All groups share one centre, and each spreads out both ways along 12 directions, with some noise.
In the rows, 128 means zero.
Known rows, each followed by its group:
[145 108 100 125 113 153 145 149 113  86 106 107 160  88 125 114 154 100
 145] -> k455
[118 111  67 119 158 125 168  88 130 106 192 147 126 157 132 182 107 139
 127] -> k455
[139 124 122 139 145 195 158 126 132  49 176 159 103  81 143 159 129 119
 124] -> k311
[ 89 120  78 165 101 128 154 131 169  97 148 135 145 107  81 113 148 107
 113] -> k843
[169 101 169 140 128 138 174 115  75 111 132 153 165 116 107  77 148 179
 116] -> k455
[145 125 149 106 150 177 118 157 153 142 122  98  94  94 112 197 102 134
  85] -> k395
[198  64  79 137  86  78 143 109  87 101 171 126 173 135 113 115 149 134
 148] -> k803
[116 141 108 162 115  91 139 132 160 174 147 148 100 145 106 128 135 121
 122] -> k311
[127  88  71 122 116  99 155  96 105 127 122  65 185 115 131 161 160  71
  57] -> k455
[136 123 115 151 133 132 132 129  57 152 159 118 102 130 158 152 183 155
  74] -> k455
[160 130 125  88  90 136  74  97 103 156 152 133 126 159 144 137 113  96
 147] -> k395
[140  77 138 177 161 143 182  95  70 114 140 142  84 103 133 163 138 117
  65] -> k311
[152 106 127 116 112  60 133 110 120 152  53 129 151  92 109  83 163 142
  57] -> k311
[102 133 115 129 136 118 156  90 157  97 131 119 183 130 109 114 134 127
  94] -> k803
[156  77  62 139 145 137 151 168  85 110 105 173 170 118  79 125 170 205
 182] -> k455
[100 109  95 175 179 198 141 207 106 101 151 100 114 132 148 147 179 153
 132] -> k843
[222 139 104 134 127 165 126 126  93 139 107 111 149 137 119 128 183 123
 157] -> k843
[ 60 149 102 147 132 119 133 145 139 166 118 132 103 112 132 180 137  98
 104] -> k843
[118  76 153 110 126 127 130 108  87 185 128 155 160 137  96 144 124 132
  59] -> k803
[127  99 130 102 200 111 172 148 141 148 113  60 131 138 178 177 113 107
  70] -> k843
[ 94 121 194 104 118 157 144 164 116 149 150 118 200 148 109 124  86 139
 170] -> k395
[170  64 161 114 130 121 185 147 123 112 144 111 167 119 116  95  99 128
 117] -> k395
[108 117 118 144  67 126 171 157 131 190 155 112 194 158  47 107 121 106
 177] -> k395
[ 95 139 123 155 123 119 198 151 145 143 186 135 104 141 126 145  91 106
 181] -> k455
[176 115  91 138 105 119 196  80  88  94 105 133 151  88 103  89 168 115
 114] -> k803
[147  85 128 181 148 156 195 152 140 120 177 121  81 140 140 102 129  71
 113] -> k395
[139 155 104 130  94 133  89 153 183 119 156 130 140 144 101 120 123 132
 189] -> k311
[ 91 134 140 165 106 107 133 127 145 165 159 164  98 141 112 116 123 115
 118] -> k843
[131 109 115 159 160 111 169 154 167  65  87 142 132  97 146  61 162 119
 127] -> k395
[127  96 125 156 160 173 165 175 113 102 163 100 153 128 124 150 143 153
 123] -> k803
[ 59 146 100 147 162  88 158 138 153 116 114 128 150 137 153 127 146 134
 130] -> k311
[133 136 136 134 135 138 183 163 182  76 147 119 143 102  99  96 115 166
 150] -> k803
[118 102  82 115 144 170 112 215  84 143 107  98 120 103 124 178 162 169
 133] -> k843
[154 123 116 157 121 128  84 134 128 171 130 143  61 157 148 123 147  88
 125] -> k395
[142 129 115 102 134 182 163 150 107 133 120 160  72  93 137 129 125 105
 144] -> k455
[103 115  77 153  92 136 104 112  70 118 138 157 179 121  99 161 170 126
 153] -> k843
[103 139 118 107 142 143 116  52 133 114  95 129 181 136 100 125 137 123
  76] -> k803
[126 143 124 166 125 169 169 113  93 139 196 117  72 154 121 148 125 128
 133] -> k311
[142 119 136 139 145 155  86 150 139  42 135 120 184 118 150 118 147 153
 156] -> k803
[149  96 125 122 119 135 132 130  94 187  98 138 111 130 151 107 158  51
  86] -> k395
[131 102 142 152 124  88 180 130 120 117 134 104 199 130  97 104 136 160
 121] -> k455
[ 67 123 146 169 139 152 110 182 126 168 114 163 123 125 121 158 133 103
 148] -> k803
[139 141 136 113 123  72  93 120 147 160 144 132  76 162 151 116 103 151
 126] -> k843
[155 124 134 113 139 115 112 126 142  91 102 109 168  95  87 149 132 217
 102] -> k395
[119 100 147 125 169 109 215 129  94 129 131 121 134 124 147 113 125 151
  96] -> k455
[104 159 140 108 138 149 118 134 144  63 120 137 189 110 129 120 123 173
 172] -> k395
[164 151  53 131  62 118 133  95 115  91 130 143 129  77 132 127 173  67
 151] -> k803
[138 150 119  97 116 120  73 155 179 109 127 151 156 127 140 114 132 142
 162] -> k311
[122 112 118 152 129 178 207 214 153  96 180 127 119  82 104 154 114 131
 171] -> k803
[129 153 141 131 113 103 109 175 168 145 130 113 110 125 121 131 110 157
 161] -> k455
[151 153 139 138 130 115  80 148 138 170 117 111 109 169 112  99 153 194
 118] -> k803
[163 120 146  85  92 108 180  74 143 134 135 138 176  96  91 147  80  88
 117] -> k843
[ 92 168 140 129 112 137 150 144 105 157 112 149 154 109 101 110 157 172
 133] -> k395
[111 162 148 141  79 115  97 107 186 130 113 182 128  98  88 119 108  91
 145] -> k843
[197 110  99  81  58 127  59 142 110 138 107 122 127  91 108 149 129 108
 159] -> k311
[ 99  99 147 133 156 106 161 110 169 109 137 120 204 146 100 144  94 129
 115] -> k455
[135 132 141 124 132 201  72 169 112 144  73 153 114 100 102 156 137 128
 157] -> k803
[135 114 107 150 124 154 171 166 155  93 119 117 163  86  71 120 144 145
 138] -> k395
[160  78  50 143 111  77 134  97  65 118  63 159 139  81  99 148 181 130
 112] -> k311
[129 134 132 182 117  73 141  75 121 132 148 106 122 186 109  78 136 152
 122] -> k311
[121 133  58 139 136 187 182 126 114  99 176 163  91 121 125 149 138 106
 166] -> k455
[136 134 109 160 139 124 176  94 145 118 154 117 126 145 127 100 155 113
  92] -> k843
[159  80 160 131 104 125 162 151 106 142 128 136 188 127  60  74 128 175
 138] -> k843
[161 105 113 135  97 109 129 131 144 207 122 134 190 156  50 107 161 134
  90] -> k311
[185  91  84 115  63 100  95 106 120  88 102 122 184  85 102 104 160  99
 120] -> k311
[166 134  48 150  93  79 181 125 125  90 131  79 153  86 146 119 195  88
 119] -> k803
[144  78 137 156 180 111  84 149 129 144 111 116  76 142 176 177 129 102
  77] -> k395
[134 109 142 115 114  97 110 125 129 160 151 117 120 138 157 145 117  92
  87] -> k311
[153 125 113 115 154 143 157 142  91 140 129 148  92 113 130 125 156 193
  98] -> k455
[137 143 125 150 134 136 113 150 155 117  80 122 160 120 102 104 164 142
 143] -> k843

New rows, each followed by its group:
[148 179 109 139 104 111 158  81 108 161 144 139 127 151 109 125 147 138
 150] -> k843
[ 96  95 156 170 168 114 112 181  97 113 112 157 145 131 175 122 152 146
 151] -> k395
[134 132 163 129 108 135 115 134  94 171 171 155  99 169 154  99 117 119
 160] -> k395
[134 152 171 136 100 149 117 180 128 169 163 127  85 110 127 162 113 133
 138] -> k455
[117 102 114 104 167 166 205 129 109 120 108 127 127  92 135 139 135 107
  80] -> k455
[170  76  66 129  90 142 119 129  90  99 111 133 198 106  90 133 163 101
 163] -> k455
[ 96 157 108 115 126 149 106 101 169 108 126 148 131 132 111 155  95 104
 163] -> k803
[142  99 130 119 125 187 121 182  83 161 107 149  99  81 147 168 153  84
 109] -> k395
[113 127  79 142 129  87 152  96  90  83 104 154  99  81 172 125 173 119
 101] -> k311
[125  90 116 139 132  63 163  91 118 121 109  95 146 126 125 126 124 114
  82] -> k311
[ 56 118  82 157 141 118 183 152 154 117 149 106 158 128 104 153 131 123
 125] -> k843
[118 105 104 100 168 172 211  80 137 113 136 175 142 122  95 133 105 115
  97] -> k455
[145  54 162 160 164 147 188 156 109 116 152 102 146 120 120 132 122 132
  80] -> k395
[ 97 132  46 171 142 137 158 168 116 120 115  90 186 144  91 144 189 159
 170] -> k843
[171  85 151 142 138 163 130 124  67  91 156 135 166 124 136 104 176 174
  84] -> k803
[128 120 111  98 100 121 120 127 131 222 144 128 120 153  67 155 118 151
  80] -> k803
[134  72 140 180 141 128 129 144 118 115  89 160 131  80 114 143 157 106
  81] -> k311
[103 105  68  95 137 101 142 120 121  95 153  93 168 127 139 187 108 137
 136] -> k843
[100 120  80 159 130 133 199 122 109 132 118 118 184 117  88 114 185 125
  90] -> k311
[154 119 101 119 143 178 148  68 113  88 152  95 191 152  79 106 166 185
  62] -> k803
[162 131 136 121 100 148  66 159 152 128 117 180 138  99 124 104 165 127
 118] -> k311
[104 125 121 139 129 134 159 130 111 117 110 135 135  80 157 153 149  67
 107] -> k803
[196 119  78  98  83  85 102  70  76 161 133 154 140 143 118 107 173 148
 100] -> k311
[174 124 158 156  96 137  71 133 123 146 131 170 115 144 112  94 142 124
 160] -> k843
[162 106 119 102 132  96  52  95 109 159 107 111 119 144 144 181 129 133
  77] -> k395
[146 115 108  83 130 174 121 174  91  97 117 115 176  96 113 176 123 176
 185] -> k843
[170  59 115 131 148 144 142 137 144 112 108 156 175  95  72 172 125 131
 107] -> k311
[151 124 145 120 121 127  91 139 109 134 107 109 131 113 141 127 152 138
  95] -> k455
[175 172  96 176 100 148 158 105 133 164 125 137  76 126  94  69 204 115
  85] -> k843
[121 181 103 163  85 144 112 143 138 153 171 133  63 135 128 133 146 105
 156] -> k455
[ 93 143 132 135 124 157 125 162  92 144 142 153 135 119 138 157 146 137
 158] -> k395
[127  84 100 139 131 139 138 137 111  81  96  93 206 107  97 145 141 120
 147] -> k311
[185 139  74 159 120 134  57  77 105  79 114 153 112 122 129 121 201 160
 111] -> k395
[146  93 147 123 146 156  71 177  73 161  97 142 127 110 141 175 160 159
 100] -> k455
[104  97  99 116 122 118  86 122 128 113 144 134  99 107 158 170 123  96
  75] -> k843
[155 118  48 151  97  88 102  92 126 107  97 134 172 132 103 102 189 113
 132] -> k395
[172 121 105 119 112 140 154 111 151 154 139 151 191 140  51  99 161 165
 100] -> k311
[144 162 119 169 116 137  77 151 134  97 119 152 113 141 121  69 174 180
 189] -> k455
[163 106 122 130 132 154 114 117  63 146 146 183  74 107 152 166 156 128
  93] -> k311
[146 134 147 147  87 126 109 155 185 145 165 119  74 122 109 137  90  90
 141] -> k311
[115 138 107 131 139  63 140 115 159 177 134 133 121 172 114 133 114 153
 130] -> k311
[130 124 142 177 139 160 155 127 158 135 174 133 154 165  82 122 131 140
 127] -> k311
[164  85 103 113  89 139  95 123  82 167  91 126 157 103 103 152 162  81
  96] -> k455
[103 209 135 118 135 142 114  87 136  90 119 154 150 115 143 168 119 143
 181] -> k843
[134 138 132 109 126 104 137 105 124  93 140 131 122  95 188 133 132  97
 101] -> k803
[161 106 104 157 120 113  96  83  94 146 124 125 137 160 120 117 176 119
  82] -> k395
[ 91 133 178 150 192 108 188  85 138  84 140 146 107 154 165 105  81 140
 139] -> k803
[134 113 169  95 140 167  93 159 133 150 162 124 153 141 161 156 116 107
 100] -> k311
[145 121 138 116 161 141 135 128 121 119  92 102 193 124 139 176 127 105
 143] -> k843
[ 91 143 127 104 118 139  84 119 151 178 160 119 163 150 113 152 148 143
  33] -> k803
[144 130 102 155  83 190 190 116  75 138 152 157 151  90  67 134 176 115
 123] -> k843
[ 96 151 146 120 103 115 174 102 165 103 131 151 189 101  73 123  90 142
 156] -> k843
[130  95 145 131 136  87 109  70  95 105  97 157 171 138 151 111 125 110
 127] -> k803
[ 92 101 112 143 154  88 122 131 116  78 117 143  94  85 204 173 123  80
 112] -> k311
[177 100 147 141 114 179 146  83 132 140 199  82 137 182  89 114 107  95
  91] -> k395
[111 135  56 171 122 154 164 148 140  90 193 137 138 134 100 163 146 145
 187] -> k455
[144 138 137 152 129 176 170 149 104 160 144 136 102 122 117 127 155 123
 116] -> k843
[176  92  90 112  97 176 159 115 105  93 120 134 177  85  60 126 144 133
 131] -> k803
[ 97 121  67 111 143  86 117 145 171 139  92  93 150 101 106 226 116 120
 107] -> k395
[ 85 163 151 134 116 198 112 178 154 185 121 107 148 128  62 177 117 126
 138] -> k395
[108 176  90  87 146 132 191 112 179 113 110  92 137  79 125 191 108  99
 110] -> k843
[145 156 112 117 123 162 139 145 114 185 108 158  54 103 105 120 164 156
  87] -> k455
[163 135 147 106 148  92 107  78 131 132 133 116  97 145 147 131 116 171
  69] -> k395
[169  90 149 100 139 192 122 143 119 169 161 136 192 148  95 161 131 135
  94] -> k311
[110 107 106 180 115 191 156 184 124 101 189 146  90 115  99  93 162 154
 127] -> k843
